The groups are shells around one centre, one inside the other: the same stretched ball of 4 dimensions in 7 sizes.
Some rows, each with its group after it:
-181, -25, -247, -352, 25, 41, -212, -16, -459, 277, 120, 155, 484, -110, 64, -337, -562, 349	z979
70, 40, 267, -251, -3, 97, -423, 21, -463, 424, 237, 491, 253, -183, 51, -138, -523, 406	z792
31, 115, 385, -360, -118, 196, -634, 69, -332, 425, 274, 416, 278, -159, -134, -183, -445, 505	z684
-68, 67, -19, -351, -30, 113, -404, 71, -401, 363, 137, 293, 394, -196, -14, -209, -508, 382	z979
6, 43, 376, -298, -118, 176, -497, -65, -413, 335, 290, 429, 308, -117, -35, -194, -499, 505	z63
-202, -63, -614, -401, 265, -147, -86, 177, -471, 438, 71, 11, 452, -78, 98, -488, -571, 210	z555
-133, -9, -437, -340, 160, -51, -153, 128, -483, 393, 42, 169, 440, -188, 121, -301, -572, 232	z979
81, 36, 336, -264, 1, 92, -462, 25, -446, 448, 285, 489, 223, -142, 18, -178, -508, 434	z555
-55, 54, 259, -349, -125, 180, -498, -36, -379, 319, 255, 336, 364, -113, -73, -240, -488, 500	z420
29, 89, 167, -350, 10, 95, -519, 146, -373, 486, 219, 377, 271, -177, -63, -211, -472, 407	z420
-52, -85, 15, -215, 60, 10, -152, -126, -568, 294, 213, 366, 359, -93, 189, -256, -608, 360	z187
-27, 48, -120, -340, 99, 15, -350, 162, -428, 469, 132, 296, 331, -194, 29, -240, -519, 310	z63
39, 56, 457, -288, -132, 192, -538, -61, -407, 351, 306, 476, 279, -130, -44, -163, -491, 519	z979
-170, 1, 28, -430, -46, 98, -421, -6, -355, 322, 266, 125, 422, 4, -109, -449, -488, 486	z792
-143, -66, -161, -262, 15, 42, -125, -125, -541, 222, 132, 260, 468, -124, 168, -265, -608, 344	z187
-121, 43, 125, -398, -104, 155, -473, -13, -357, 310, 239, 224, 410, -76, -102, -325, -484, 490	z684
34, 89, 271, -329, -57, 145, -537, 75, -379, 431, 236, 419, 282, -178, -61, -172, -476, 447	z420
81, 30, 387, -263, -17, 104, -476, 0, -443, 435, 307, 496, 220, -125, 9, -185, -507, 457	z555
-202, -69, -155, -323, -17, 59, -173, -135, -491, 202, 171, 163, 499, -53, 90, -364, -583, 398	z792
-41, 19, 272, -279, -125, 172, -406, -119, -448, 266, 246, 400, 369, -129, 19, -187, -531, 481	z979
-10, 10, 198, -259, -49, 117, -357, -67, -477, 321, 222, 420, 337, -152, 65, -175, -544, 424	z63
-201, 33, -421, -475, 117, -16, -318, 210, -353, 430, 97, 13, 462, -103, -67, -450, -496, 313	z684
-52, 81, -131, -371, 52, 57, -400, 177, -390, 447, 107, 269, 366, -219, -17, -226, -500, 327	z420
73, 21, 405, -210, -80, 149, -416, -99, -491, 340, 271, 549, 266, -168, 76, -98, -541, 458	z555
55, 58, 369, -250, -103, 174, -470, -50, -448, 348, 242, 514, 289, -194, 26, -93, -517, 459	z792
-210, 21, -540, -480, 180, -66, -267, 255, -365, 463, 68, -20, 463, -108, -42, -474, -505, 265	z187
-91, -70, -38, -287, 67, 4, -209, -64, -508, 325, 226, 269, 373, -52, 107, -343, -575, 377	z63
34, 74, 268, -268, -92, 168, -459, -10, -438, 353, 197, 479, 316, -224, 21, -87, -515, 431	z555
-125, -82, -112, -287, 68, -1, -161, -85, -520, 293, 201, 235, 409, -53, 127, -354, -588, 363	z63
-71, 72, -348, -413, 177, -39, -349, 300, -381, 541, 72, 174, 357, -205, -16, -312, -497, 250	z684
-87, 54, 40, -454, 31, 60, -518, 160, -313, 476, 263, 170, 329, -44, -156, -424, -448, 445	z684
-114, 8, -357, -422, 210, -85, -290, 244, -398, 521, 138, 104, 360, -97, -10, -436, -509, 276	z187
-160, 8, -55, -395, -34, 92, -362, -2, -391, 308, 199, 160, 443, -66, -46, -372, -512, 433	z420
-53, -25, -202, -329, 188, -72, -241, 136, -472, 478, 170, 241, 321, -108, 80, -351, -546, 290	z792
40, 79, 558, -319, -177, 230, -626, -57, -362, 357, 346, 469, 268, -104, -114, -184, -461, 570	z187

New rows, each followed by its group:
-167, -71, -338, -347, 152, -64, -137, 35, -490, 358, 147, 123, 432, -57, 103, -426, -577, 301	z420
-101, 5, 170, -378, -59, 115, -442, -33, -383, 334, 290, 240, 369, -25, -76, -371, -494, 495	z63
-121, 78, -190, -449, 48, 52, -437, 204, -333, 451, 133, 141, 401, -146, -100, -349, -471, 360	z63
-86, -47, -135, -251, 57, 20, -154, -61, -540, 292, 132, 313, 411, -154, 172, -231, -599, 319	z979
-138, -30, -512, -382, 259, -131, -149, 211, -463, 484, 79, 95, 399, -121, 90, -419, -557, 213	z792
-118, -28, -79, -407, 107, -19, -348, 90, -395, 441, 264, 140, 346, 8, -48, -483, -503, 401	z555
-4, 47, 46, -379, 98, 15, -458, 182, -377, 529, 239, 285, 264, -105, -61, -332, -477, 381	z187
-126, 81, -505, -451, 189, -50, -322, 338, -362, 530, 17, 91, 412, -220, -29, -339, -495, 221	z792
74, 105, 460, -353, -78, 167, -657, 93, -334, 483, 324, 446, 215, -127, -141, -209, -436, 513	z792
-175, -13, 7, -384, -69, 112, -352, -71, -402, 260, 230, 165, 455, -33, -41, -386, -519, 468	z187
19, 106, 278, -332, -103, 184, -553, 55, -371, 393, 215, 421, 312, -203, -71, -138, -474, 459	z187
-17, 73, 177, -332, -67, 145, -477, 39, -394, 376, 205, 370, 339, -175, -38, -188, -494, 436	z63
-41, 66, -136, -421, 139, -13, -441, 266, -354, 556, 175, 207, 301, -135, -76, -353, -470, 330	z684
-50, 7, -78, -355, 116, -10, -342, 126, -425, 468, 201, 249, 319, -102, 10, -343, -516, 348	z63
-86, 96, 72, -481, -13, 104, -594, 191, -271, 481, 250, 169, 337, -73, -209, -395, -422, 465	z187
-172, 75, -283, -486, 50, 45, -425, 217, -314, 436, 116, 61, 442, -126, -124, -402, -466, 357	z187
-77, -51, 138, -309, 6, 54, -317, -84, -463, 328, 295, 286, 345, -13, 31, -362, -541, 453	z420
-45, -23, -226, -288, 171, -56, -192, 102, -508, 439, 123, 288, 343, -164, 137, -272, -571, 263	z187
22, 86, 470, -320, -173, 229, -598, -42, -368, 344, 299, 452, 299, -139, -96, -160, -469, 541	z187
-118, 3, 186, -359, -107, 148, -423, -91, -396, 274, 276, 253, 402, -39, -58, -337, -506, 508	z979
-150, 3, 35, -423, -27, 87, -422, 13, -359, 346, 268, 145, 401, -4, -102, -439, -487, 474	z684
-45, 4, -54, -348, 108, -5, -341, 113, -430, 461, 209, 263, 315, -99, 14, -336, -519, 354	z63
-219, -95, -456, -358, 167, -85, -68, 17, -502, 322, 120, 55, 481, -41, 123, -468, -593, 282	z187
-1, 162, 103, -468, 5, 113, -671, 302, -254, 569, 206, 265, 279, -177, -217, -279, -400, 422	z555
-45, 7, -284, -319, 185, -59, -227, 172, -478, 478, 95, 263, 345, -191, 106, -270, -554, 243	z187
-35, 24, -146, -276, 69, 32, -251, 68, -494, 380, 87, 349, 374, -239, 124, -159, -564, 288	z792
-70, 54, -219, -361, 91, 20, -328, 168, -419, 441, 91, 243, 380, -208, 24, -249, -520, 296	z63
-167, 12, -239, -470, 110, -15, -372, 175, -345, 456, 197, 48, 398, -29, -99, -499, -482, 372	z187
-18, 55, 304, -411, -25, 107, -591, 92, -320, 473, 345, 286, 261, -24, -165, -376, -440, 512	z555
-47, -39, -107, -216, 60, 23, -146, -61, -563, 302, 116, 376, 390, -195, 206, -166, -608, 301	z555
42, 86, 287, -340, -38, 130, -553, 95, -370, 461, 260, 409, 260, -154, -78, -204, -467, 453	z420
-111, 33, 60, -369, -70, 130, -413, -8, -391, 314, 206, 245, 411, -106, -47, -294, -506, 448	z63
-33, -64, 17, -248, 91, -7, -210, -49, -531, 363, 228, 349, 323, -86, 141, -286, -581, 357	z187
-98, 39, -227, -356, 64, 33, -297, 118, -431, 391, 89, 227, 414, -196, 38, -255, -532, 308	z63
-53, 18, -86, -274, 21, 64, -260, 11, -492, 334, 108, 348, 394, -218, 114, -164, -565, 325	z187
-68, -94, -88, -257, 132, -48, -144, -52, -546, 357, 219, 291, 346, -57, 163, -343, -596, 334	z555
-108, -15, -398, -382, 228, -103, -214, 209, -446, 498, 114, 133, 368, -117, 58, -404, -540, 246	z187
-123, 18, -403, -377, 158, -43, -231, 185, -438, 440, 62, 154, 417, -180, 57, -324, -540, 250	z63
-128, -25, -217, -407, 153, -53, -295, 136, -409, 458, 207, 117, 364, -30, -15, -469, -515, 344	z187
-18, 52, 372, -338, -126, 181, -539, -41, -376, 346, 305, 379, 316, -90, -87, -244, -479, 526	z63
-119, 19, -69, -429, 55, 32, -414, 119, -358, 434, 229, 145, 367, -44, -90, -429, -483, 410	z63
-105, 45, -338, -466, 206, -72, -377, 316, -345, 572, 143, 85, 341, -102, -81, -450, -474, 289	z555
69, 72, 420, -293, -84, 163, -552, 13, -400, 417, 291, 487, 246, -154, -48, -154, -481, 485	z684
-24, -69, 80, -193, 28, 40, -175, -140, -572, 284, 207, 423, 349, -128, 198, -195, -608, 367	z792
-201, -98, -249, -348, 94, -32, -139, -60, -490, 288, 197, 103, 457, 5, 87, -468, -580, 362	z187
-175, -28, -82, -358, -31, 81, -279, -69, -438, 256, 192, 171, 465, -59, 16, -364, -544, 422	z979
-158, -77, -448, -321, 199, -99, -65, 58, -526, 368, 93, 136, 439, -103, 164, -387, -599, 240	z684
-49, -87, 8, -186, 39, 26, -118, -161, -594, 256, 185, 399, 378, -127, 229, -202, -626, 347	z555
-172, -53, -183, -331, 29, 31, -190, -63, -482, 267, 162, 174, 464, -72, 83, -359, -573, 368	z63
-209, 24, -380, -486, 108, -13, -336, 195, -342, 428, 129, -1, 456, -68, -89, -485, -489, 338	z187
